The rows are grouped in 4 ways, from coarse to fine. Each group lies inside one group of the grouping before and may be the whole of it. The rows also spread widely along 10 directions, which tell nothing about the answers.
In the rows, zero is written as 128.
Some rows, each with its group in each grouping after it:
[117 120 111 112 156 109 121 155 137 108 120 127 126 112 178 134 140 102
 159 120 125  96 131 152 144 108 105 126 111 102 139 118 130 127 144 111
 114 146 112] -> J670 J48 J917 J256
[114 134 126 114  90 106 105 117 127 116 144 104 137 143 126 150 130 168
 135 126 101 107 173 100 139  78  71 138 121 105 142 113 135 161 139 127
 120 138  98] -> J120 J601 J661 J963
[112 130 111 132  89 144  90 142 130 146 121 124 127 114 176 140 144  84
 135  69 103 152 149  66 143 124 134 138  66 135 124 124 136 128 112 120
  92 186 169] -> J670 J271 J49 J569
[ 93 134  94 126 115 124 101 126 134 130 121 137 134 120 163 100 153  97
 138 100  98 168  99  97 145 124 152 121  81 123 133 141 128 131 117 119
 116 171 152] -> J670 J271 J49 J393
[109 125  99 131 116 160  94 133 153 166 129  89 142 101 200 172 139  82
  96  90 148 105 143 127 135 110  98 162 121 110 134 112 176 126 149 101
  72 183 111] -> J670 J271 J151 J626
[116 134 101 150 110 169 110 107 141 167 120 143 148 131 110  93 128 137
 111 113 181 144 112 123 129 122 151 143 102 134 112 123 165 116 122 105
 120 168 136] -> J120 J601 J661 J395
[121 132 137 140 123 106 115  97 131 126 121 165 126 111 110  84 103 136
 124 144 154 131 113 120 133 128 141 117 111 125 105 133 143 129 103 142
 140 143 147] -> J120 J34 J664 J324
[129 166 117 105 135  96 134 122  96  97 128 139 119 153 110 102 109 201
 158 153 135 128 130 116 128  95  93 113 125 114 126 142 101 125 112 146
 137 131 144] -> J670 J810 J777 J199
[143 129 109 117 130 144 128 140 122 133 135 130 140 155 118 137 135 154
 143 114 141 106 151 156 124 103 120 140 124 127 133 111 115 131 141  96
 135 139  84] -> J120 J601 J691 J455
[134 140 103 140 139 170 129 144 130 134 120 118 130 141 109 128 139 160
 145 113 175 128 124 149 114 117 141 144 133 126 116 115 152 110 138  98
 120 138 132] -> J670 J142 J794 J995
[110 152  97 140 139 113 110 136 112  89 109 114 130 114 144 107 140 140
 152 145 122 162 108  93 121 106 132 130 108 117 112 140 149 113 127 133
  95 138 183] -> J670 J48 J229 J38
[144 106  98 115 150 120 100 155 121 158 133 136 157 130 172 169 120  78
 106  85  79 107 187 141 117 109 122 144  97 141 135 114 111 142 145  89
 102 153  80] -> J120 J34 J664 J416
[116 100 129 156 130  90 105 120 153 115 120 159 125  94 120 114 114 104
 124 131 131 128 123 122 124 136 141 119 121 120  97 116 170 138 118 142
 124 127 155] -> J670 J142 J794 J579
[146 140 132 127 136 124 122 156 112  97 127  92 111 108 163 179 127 140
 147 137 138  96 160 130 114 108  78 144 152 111 122 116 136 122 140 133
  88 122 141] -> J670 J810 J472 J339
[137 155 121 121 120 111 127 126  90 102 133 108 112 128 136 147 139 172
 114 157 115 170 114 111  92 136 112 129 165 120 120 152 121 120 125 162
  99 125 156] -> J670 J810 J737 J876
[158 137 125 139 125 112 118 121  97 128 122 139 124 136 101 142 101 164
 105 135 142 155 147 104  88 136 123 134 148 146  90 138 130 111 109 160
 103 131 173] -> J670 J271 J135 J161
[129 155 106 133  91 194 123 127 119 148 132 100 142 157 102 132 147 184
 139 102 170 140 139 110 121  98 126 157 118 132 123 117 148 120 135  95
 119 158 126] -> J120 J601 J423 J781
[145 135 111  81 147  78 123 109 101 144 137 160 132 147 141 121  98 144
  91 140 120 140 119 149 115 140  98 109 141 118 137 153  81 123 116 150
 127 158  91] -> J670 J48 J229 J993
[ 83 127  99 135 141 120  93 101 170 142 121 104 155  85 175 122 115 106
 100 143 176  84 114 138 158  84  72 152 126  86 130 117 206 130 149 108
  85 173 113] -> J670 J48 J229 J38
[142 119 125 120  78 146 108 132 117 159 141 144 135 153 117 144 134 133
 121  76 107 148 167  97 120 129 134 136  95 147 123 116 111 143 116 115
 128 164 116] -> J120 J601 J423 J781
[112 116  63 113 131 137 109 123 126 171 140 143 170 186 105 131 153 158
  85  91  85 172 130 135 104 113 146 142 122 137 134 131 122 146 152  91
 126 153  76] -> J670 J48 J917 J256
[113 112 146 176  72 168 116 117 156 128 129 119 109 102 105 138 166 136
 121 119 162 151 111 104 113 145 155 151 148 118  97 110 196 139 128 135
 109 138 177] -> J670 J810 J737 J876
[111 133 111 149 114 136 115 141 124  96 121 112 130 115 139 117 165 126
 162 124 110 158 114 106 124 113 153 132 104 119 121 125 149 131 135 118
 117 130 155] -> J120 J601 J423 J781
[103 137 132 133  86 178 125 138 151 119 129 104 112 109 159 121 185 119
 169 108 157 124 100 131 154 123 138 138 110  94 148 116 149 130 139 105
 125 164 122] -> J120 J601 J661 J395
[137 132 168 120 107 123 143 124 140 113 123 191  80 120 109  76 114 139
 179 118 183 109 106 133 157 153 142  94 104 119 118 126 100 122  80 148
 168 151 164] -> J670 J810 J472 J339
[147 174  80 128 116 175  93 128  92 170 122  79 160 152 138 174 100 173
  95  97 159 141 185  73 104  84  78 175 115 156 105 126 150  99 128 107
  59 177 161] -> J670 J271 J49 J393
[ 86 139 107 148 110 144 119 116 148 109 121 131 133 125 120  74 165 142
 163 132 140 148  86 118 149 106 157 125  96 104 132 126 157 137 132 112
 139 144 138] -> J120 J601 J661 J395
[123 132 108 121 138 128 120 140 126 116 129 114 138 122 161 136 142 121
 142 130 130 110 129 153 133 102 113 137 122 110 140 120 131 128 147 106
 117 143  94] -> J120 J601 J691 J455
[119 129 140 102  88 169 140 135 148 148 141 150  98 136 140 117 165 132
 155  89 160 120 101 150 153 145 138 120 118 105 152 125 105 132 120 112
 151 177 103] -> J670 J810 J777 J199
[129 141 110 144 139  79 113 113 105  93 121 131 147 136  94 105  97 178
 136 166 119 135 148 100 113  85 106 126 121 128  99 129 148 136 122 145
 123 106 154] -> J120 J601 J423 J781
[121 132 136 120 119 148 137 140 143 112 123 131 102 120 148 114 161 121
 174 115 157 117  96 152 148 133 138 120 123 103 138 122 121 125 126 115
 139 153 128] -> J670 J271 J49 J393
[140  83  69 145 149 132  92 130 138 197 123 186 182 169  81 125  97 117
  78  73 115 139 181 126 105 111 155 150  90 171  93 102 144 139 133  83
 117 154 107] -> J670 J48 J229 J993
[ 76 160 114 142 128 124 128 114 130  57 126  51 118  78 188 125 204 139
 137 203 132 162  31 151 121 118 124 137 181  61 148 155 176 124 169 144
  97 117 124] -> J120 J601 J691 J455
[114 134 162 115  63 142 122 137 148 102 141 104  92 125 140 152 165 151
 179  99 129 101 144  98 160 106  95 131 120  90 146 107 128 151 125 130
 131 160 132] -> J670 J271 J135 J161

New rows. What belongs after each?
[102 103 120 177  95 137 106 110 153 120 121 134 130 112  93 114 170 131
 110 131 124 186  90 100 103 148 180 138 138 124  92 123 191 143 132 134
 116 130 171] -> J670 J48 J229 J38
[110 172  87  97 142 147 139 141 106 113 123 135 120 157 138  80 158 162
 173 117 135 169  72 143 136 126 161 107 101 113 151 154  89 106 120 112
 143 157 129] -> J670 J142 J794 J995
[131 138 113 134 132 159 125 147 117 124 123 124 128 130 137 128 158 128
 146 113 127 146 121 138 115 127 163 137 117 129 124 127 123 121 137 103
 124 139 124] -> J120 J34 J664 J324
[148 118 133 148 114 152 121 134 139 140 123 137 121 132 102 142 118 144
 139 102 173 106 159 124 121 122 125 144 127 134 100 103 151 122 121 120
 117 146 152] -> J670 J271 J135 J161
[105 134 127 122 127 100 127 113 132 106 128 128 109 102 159 112 154 121
 124 152 128 153  68 142 129 145 134 113 150  92 137 154 130 126 127 155
 121 144 132] -> J670 J271 J135 J161
[135 120  97 144 145 120 113 121 120 148 115 183 150 135 107  82 109 116
 116 118 142 155 122 131 116 133 174 123  87 157  99 131 127 114 109 119
 133 146 142] -> J120 J601 J691 J455
[142 129 123 133 105 123 105 124 121 140 129 129 136 150  99 153  97 170
 125 104 138 107 191  88 122  91  89 146 116 137 105 108 142 138 116 130
 110 148 148] -> J670 J271 J135 J161
[130  97 129 139 108  84  90 100 140 157 135 171 152 133  98 128  86 122
  86 108  96 115 187  95 123 108 117 131  99 144 103 112 144 165 112 130
 131 144 117] -> J120 J34 J664 J416
[120 112 117 149  78 164 117  99 140 172 139 147 129 147  86 128 165 148
  78 100 135 200  91 117  96 171 184 140 151 137 108 138 147 135 122 132
 127 159 134] -> J670 J271 J135 J161
[ 94 130 140 150  81 109  96 111 147  94 124  95 116  86 146 138 151 133
 131 143 125 137 121  69 138 109  99 139 128  94 112 122 189 144 128 153
  93 147 177] -> J670 J48 J229 J38
[113 117 122 129 101 139 121 134 140 123 132 121 119 127 136 141 175 133
 130 111 116 156 108 123 119 139 143 132 136 111 128 125 141 138 141 126
 119 145 127] -> J670 J48 J917 J256
[144 149 144 120 101 135 132 136 110 111 132 101  95 117 155 162 150 146
 134 132 145 144 118 120 109 147 117 130 159 111 124 134 122 117 122 153
 105 143 149] -> J670 J271 J151 J626
[152 152 153 141 105 167 159 126 113 104 123 131  93 129  89 101 154 180
 164 152 199 157  78 150 107 159 163 119 159 119 108 137 126 102 113 142
 149 125 157] -> J120 J601 J423 J781
[145 109 135 121 145 115 140 130 143 115 141 133 120 141  94 150 127 170
 131 147 155  89 135 190 110 121 105 128 187 101 124 106 139 143 150 119
 147 106  74] -> J670 J142 J794 J579
[143 124 112 122 150 192 140 160 145 157 124 136 121 124 157 135 139 109
 152  91 203  81 130 190 138 125 128 148 126 121 136 106 135 106 142  78
 117 164 103] -> J670 J810 J737 J876
[109 145 133 119 103  55 113 118 117  60 141 100 117 145 115 145 129 198
 159 160  72 115 160  82 129  70  66 119 144  91 128 120 132 175 132 163
 127 103 135] -> J670 J271 J151 J626
[ 73 112 125 136  86 141 109 120 177 117 131 126 120 110 145 104 182 109
 158 104 125 128  93 115 167 113 139 129 102  86 143 112 167 157 138 108
 132 166 123] -> J670 J48 J229 J38
[128 136 113 129 103 118 122 128 108 111 130 148 134 165  84 101 136 176
 161 115 100 158 144  94 122 104 146 120  94 139 118 126 111 146 116 124
 150 129 140] -> J120 J601 J423 J781
[113 108  93 139 124 166 116 120 157 162 131 136 152 153  96 121 151 148
 110 104 154 132 117 151 120 114 145 151 134 122 121 110 165 139 150  83
 126 153  96] -> J670 J48 J229 J38
[115 136 135 143 105  95 119 105 130 100 125 140 113 127 101 107 124 166
 139 147 134 145 115  96 122 121 129 116 133 114 103 130 148 141 108 160
 130 126 170] -> J670 J271 J151 J626
[113 172  90 106 105 138 119  92 106 144 142 111 147 183  94 119 128 225
 105 129 136 163 120 103 119  92 102 139 140 118 135 148 122 130 126 128
 122 161 118] -> J670 J271 J135 J161
[111 100 151 109 112  75 100  88 173 147 149 113 134  92 167 174  96 118
  71 147 154  49 158 149 149 102  19 142 170  75 136 106 182 161 148 144
 102 157  64] -> J670 J48 J917 J256
[167 116 146 122 148 107 145 155 114  95 129 142  98 126 115 151 137 143
 146 144 135 130 122 174  91 161 141 114 176 118 113 123 107 122 131 144
 138  99 120] -> J670 J142 J794 J579
[118 116 130 155 126  94 114  91 143 127 119 162 125 108 102  94 113 130
 103 154 151 152  91 125 116 148 146 118 143 125  92 136 161 130 108 157
 132 131 162] -> J670 J271 J49 J393
[110 136  74 142  87 157  88 101 121 179 136 125 178 166  94 126 126 167
  84  88 111 173 159  73 113  90 133 159  91 153 112 124 160 143 131  99
 108 166 125] -> J120 J601 J423 J781
[118 112 117 128 150 122 136 122 148 121 135 120 125 123 136 141 156 132
 114 149 143 119  90 191 114 132 127 134 183  91 137 128 146 136 158 121
 125 125  82] -> J670 J271 J135 J161
[102 108 126 170 113 152 108 133 163 109 124 113 136 113 112 131 157 128
 157 116 132 100 147 124 138  87 142 153 113 110 113  90 189 157 153  92
 126 121 126] -> J120 J34 J664 J324
[133 116 155 101 118 145 147 156 151 124 135 151  88 117 162 130 153 105
 178 102 164  77 118 178 157 141 120 114 125  96 151 113 101 130 126 112
 149 157  95] -> J670 J810 J777 J199
[ 89 129 123 128  70 134 102  78 155 153 150 110 146 125 127 126 142 152
  90 128 140 132 116 110 143 105  96 142 135  98 137 125 175 157 135 125
 121 166  94] -> J120 J601 J423 J781
[141 127 118 148 132 116 118 138 116 104 120 131 136 140  92 125 111 166
 156 137 135 110 171 117 118  89 113 138 116 132 104 105 145 136 131 121
 125 109 142] -> J120 J601 J661 J963
[104 159 123 120  81 140 122 133 118  94 136 100 111 145 127 131 168 186
 167 121 111 146 127  83 137  95 110 132 119 102 138 129 130 144 130 132
 125 143 151] -> J670 J810 J777 J199
[119 112 114 133 134 111 106 107 146 153 122 154 138 105 142 114 114 102
  90 128 153 133 110 138 125 141 127 130 127 121 111 131 158 123 123 132
 108 163 129] -> J670 J48 J229 J38
[156 154 130 119 103 139 130 133  95 119 141  93 120 159 102 182 128 216
 118 140 140 129 169 113  90 105  76 152 177 123 115 124 127 130 138 140
 105 122 129] -> J670 J810 J777 J199
[151 133 125  99 120 123 114 157 105 129 130 114 118 125 174 172 132 116
 133 102 115 122 160 118 122 127  94 135 120 119 136 124 101 121 130 129
  95 162 122] -> J670 J48 J229 J993
[159 108 106 120 107 155 127 137 119 174 149 162 143 200  58 157 130 188
 105  83 119 135 179 137  93 119 135 146 140 155 116 108 105 150 137  98
 145 136  85] -> J670 J810 J777 J199
[ 69 162  97 122 101 106 102  97 132 103 130 109 134 129 145  94 149 161
 140 133 102 159  96  76 154  86 110 122  99  93 143 149 146 142 123 139
 116 164 153] -> J670 J271 J135 J161
[134 114 102 150 126 119  95 111 126 163 127 139 160 131 109 137  95 134
  81 123 135 133 167 114 105 111 118 151 118 147 100 116 164 132 130 121
 100 140 126] -> J120 J601 J661 J963
[149 141 124 108 102 144 127 129 105 136 145 113 131 156 122 160 141 170
 119 120 130 129 149 136 106 119 107 142 147 126 133 123 106 132 136 121
 124 143  89] -> J120 J601 J691 J455
[157 128 108 137 112 168 122 153 106 142 127 131 136 166  91 145 140 163
 141  96 130 146 168 123 100 119 148 148 116 154 112 110 119 125 134 101
 124 132 127] -> J120 J601 J661 J963
[104  92 141 145  84  83 106  63 157 142 156 140 138 121  88 131 134 153
  53 165 112 150 107 134 106 142 117 129 185 101 117 129 175 175 139 161
 137 119  83] -> J120 J601 J661 J963
[149 159 144 134 132 131 145 149 106  66 114  93  97 129 113 143 140 199
 182 161 171 118 129 124 110 111  99 132 160 106 106 120 138 107 131 145
 115 108 173] -> J670 J48 J917 J256
[153 158 102 127 130 191 120 153 108 158 110 115 127 128 159 141 125 121
 143  84 186 133 140 119 124 128 132 150  99 148 114 126 124  84 117  99
  89 181 166] -> J670 J271 J49 J393
[108 130 108 128 117 111 113 101 124 137 134 128 136 118 143 116 145 128
  88 149 115 171  89 136 111 141 137 127 143 113 130 150 138 132 135 142
 115 143 110] -> J120 J601 J661 J963
[ 87 115 169 126  99  87 116  89 183 110 131 142  98  68 167 102 120  96
 141 147 176  73  92 136 183 125  85 108 128  66 136 122 167 145 110 158
 134 167 130] -> J670 J271 J135 J161
[104 150 138  97  70 110 120 106 115 111 152  93 101 128 162 157 181 156
 107 136  86 177  86 105 119 145 107 121 167  86 156 159 109 145 131 169
 112 156 114] -> J670 J271 J135 J161
[116 133  92 135  93 192 112 136 134 144 140  73 148 162 111 175 184 180
 114  99 128 150 139 119 104  98 120 174 155 116 131 108 166 142 170  85
  95 148 101] -> J670 J48 J229 J38
[113 149 117 108 130  85 110  91 122 126 128 124 133 112 150 115 105 149
  94 165 149 136 102 122 129 119  81 122 145  99 126 150 144 121 120 155
 104 160 129] -> J670 J48 J229 J38
[127 136 118 134 106 136 111 129 124 135 127 111 123 119 149 154 140 127
 115 114 134 146 130 107 113 130 125 140 132 124 114 127 147 125 125 135
  96 152 150] -> J670 J271 J151 J626
[160 127 140  97 140 101 122 144 111 133 131 132 119 108 179 156  96 101
 129 128 145  78 167 157 131 127  76 126 125 117 137 121 102 118 126 134
 107 150  97] -> J120 J601 J661 J963
[101 115 125 150  68 136 105 139 140  94 133 126 128 144 101 122 180 145
 175  96  75 150 148  75 140  96 156 134  84 122 125 102 141 169 133 110
 143 129 139] -> J120 J601 J691 J455
[158 104 119 130 120 111 114 112 118 169 139 164 138 156  87 152 105 149
  71 110 123 148 157 130  86 149 133 135 154 150 101 129 120 136 119 141
 122 139 116] -> J670 J271 J135 J161
[129 109 108 146 112 140 106 133 130 146 129 128 142 129 126 144 144 117
 108 107 114 148 146 122 107 127 145 145 120 136 115 117 149 138 140 113
 109 138 120] -> J120 J601 J661 J963
[122 130 118 134  99 158 130 114 132 140 144 108 122 144 102 150 179 171
  93 132 136 180  83 150  87 159 154 139 190 110 125 136 149 134 146 129
 125 132 105] -> J670 J142 J794 J995
[176 114 170 150  88 138 129 158 107 106 129 142  99 136  85 165 143 147
 155 105 108 139 180 100  92 146 159 129 127 152  93 105 109 141 112 138
 136 112 161] -> J120 J34 J664 J416
[116 151 105 104  98 153 133 125 123 129 149  99 126 175 118 147 172 192
 132 113 119 146 115 134 118 109 117 138 155 103 149 129 115 147 147 113
 132 146  88] -> J670 J271 J151 J626
[118 134 145 135  86 130 106 130 135 115 125 118 116  93 163 126 129 108
 160 112 145 111 145  90 153 111 105 130  86 112 123 115 150 130 113 132
 109 162 159] -> J120 J601 J423 J781
[134  82 122 138 134 103 115 145 143 139 136 156 131 121 133 156 132  95
 108 110  98 116 155 147 109 133 131 134 137 128 116 111 137 153 142 121
 119 126 105] -> J670 J810 J777 J199
[124 137 124 163 127  93 107 142 113  80 102 138 112  95 127 106 119 123
 164 136 117 164 129  73 115 126 153 114  94 133  88 129 152 116 102 157
 108 121 222] -> J670 J142 J794 J995
[146 116 113 111 128 136 114 169 123 138 128 136 127 143 153 162 129 107
 155  69 110  99 187 124 134 107 117 137  91 134 134 106 102 132 130 100
 113 160 118] -> J670 J271 J135 J161
[142  96 146 139 121 117 116 119 161 150 131 157 123 113 107 140  99 120
 111 116 172  84 153 155 126 134 110 131 142 119 105  98 162 140 122 126
 130 141 113] -> J670 J142 J794 J995
[134 123  78 107 165 115 115 125 120 162 126 166 159 156 127 110 107 130
 103 111 130 133 130 153 119 120 128 129 112 137 126 134 110 120 130 102
 121 161  96] -> J670 J48 J229 J38
[177 120 136 117  90 181 126 162 112 169 130 154 115 151 119 155 132 119
 145  58 150 127 179 124 116 151 149 138  95 160 119 107  90 117 111 105
 128 166 126] -> J120 J601 J661 J963
[160 138 145 106 114 145 132 159 112 127 123 128  98 121 161 154 135 123
 155 100 160 119 144 127 126 148 114 127 118 126 123 122 102 103 114 133
 111 163 148] -> J670 J48 J917 J256
[131 108 118 106 117  79 104  99 118 174 145 170 133 120 154 142 107 101
  42 125  97 163 119 129 103 167 118 117 146 130 122 156 112 137 114 164
 111 162 104] -> J670 J810 J777 J199
[143 127  91 136  89 181 118  95 116 208 150 150 158 200  38 140 132 215
  46  99 150 192 134 121  71 142 155 158 165 164  98 133 139 134 130 112
 130 152 107] -> J670 J810 J777 J199
[149 144 157 105 115  96 145 122 117  96 125 168  98 159  76  96 102 204
 179 137 164 103 144 121 141 116 100 100 122 117 113 119  96 131  95 152
 168 130 146] -> J670 J48 J917 J256
[140 117  78 146 151 104 101 158  97 116 125 123 158 156 112 165 125 152
 120 116  63 150 191  97  85  86 124 150 121 151 101 116 136 145 149 115
  94 105 144] -> J670 J810 J777 J199
[139 125 155 128  97 131 139 153 124  83 132 129  86 130 111 140 169 152
 180 117 120 145 118 126 117 149 152 113 141 111 122 118 114 136 123 139
 148 118 146] -> J670 J142 J794 J579
[128 135 145 134  70 119 111 121 128 102 132 132 118 162  63 125 125 204
 170 111 123 123 179  57 137  84 101 131 104 122 106  99 138 158 111 136
 140 136 164] -> J670 J48 J229 J993
[127 106 121 139 154  79 113 136 138 101 127 122 130 107 136 152 117 122
 126 147 112 100 150 148 113 109 100 128 150 105 115 110 159 145 146 133
 112 107 116] -> J670 J142 J794 J995
[114 136 107 135 129 100 115  98 111 125 129 131 137 105 150 109 143 121
  81 165 116 189  69 135 100 155 153 123 148 119 119 163 137 119 130 155
 110 140 128] -> J120 J601 J691 J455
[153 107 118 123 144 109 123 174 110  99 125 129 120 133 143 164 152 114
 153 115  82 132 155 138 101 130 135 129 134 126 122 115 107 136 144 121
 112 118 122] -> J670 J48 J229 J38
[ 99 148  86 112 103  72  94  99  93 111 145  91 152 156 130 156 148 192
  74 154  41 201 125  72  91 103  92 135 153 112 130 157 135 155 144 162
  92 130 125] -> J670 J48 J917 J256
[155 131 105 109 148 165 137 150 119 149 141  95 134 157 136 188 147 160
 113 115 153 104 146 187 100 116 100 159 182 115 141 117 121 120 164  97
 104 139  68] -> J670 J271 J135 J161
[154 124 159 108  90 165 139 143 135 154 130 171  95 130 135 113 136 107
 165  83 177 112 128 148 149 164 150 112  96 131 137 118  86 115 100 118
 156 176 117] -> J120 J601 J661 J963
[ 90 116 133 124  66 128 106 115 161 120 144 133 120 141 107 123 161 150
 148  92 101 134 130  97 151 111 127 123 109 100 140 109 146 172 127 120
 151 153 113] -> J670 J142 J794 J579
[ 82  82 131 171  92 132  99 120 188 115 139  89 128  88 143 170 188  99
 112 121 108 118 118 128 129 114 126 157 164  83 123  97 214 173 169 118
 100 128 114] -> J670 J271 J135 J161
[142 152  84 139 159 144 121 127 111 130 120  90 160 162  93 156 109 215
 109 150 173 116 159 137  92  75  81 166 166 129 100 115 171 113 157 108
  93 120 124] -> J670 J48 J917 J256
[ 88 168  77 133 113 162  90 107 130 146 127  69 168 117 175 135 134 143
 106 125 158 125 130 100 143  67  84 168 102 109 137 127 185 117 150  97
  73 180 119] -> J120 J601 J691 J455
[120 136 125 142 105 124 122 105 125 116 134 115 130 128 108 121 141 168
 120 154 142 150 108 126 111 120 126 135 151 112 115 132 155 136 133 138
 127 127 127] -> J120 J601 J423 J781
[160 128 119 139 171 185 138 172 134 137 110  97 116  87 190 169 142  80
 143 119 208  87 121 194 115 143 124 155 157 119 117 111 152  83 151  93
  83 149 128] -> J670 J271 J49 J393
[144 107 124 128 115 154 115 136 150 170 130 165 129 138 111 133 114 117
 125  73 164 108 154 142 131 138 139 134 107 138 114 102 135 127 118 101
 135 165 113] -> J670 J142 J794 J579
[155 131 159 131 121 143 139 126 127 130 124 154 106 118 115 119 121 132
 139 128 178 115 125 151 121 150 147 121 133 128 112 126 119 115 110 130
 143 143 133] -> J120 J34 J664 J416
[148 132  85 117 196  78 136 179  85  69 110 157 129 165 125 108 132 138
 194 130  62 143 143 141 108 103 155 103  99 140 122 132  68 127 130 117
 140  95 140] -> J670 J271 J49 J569
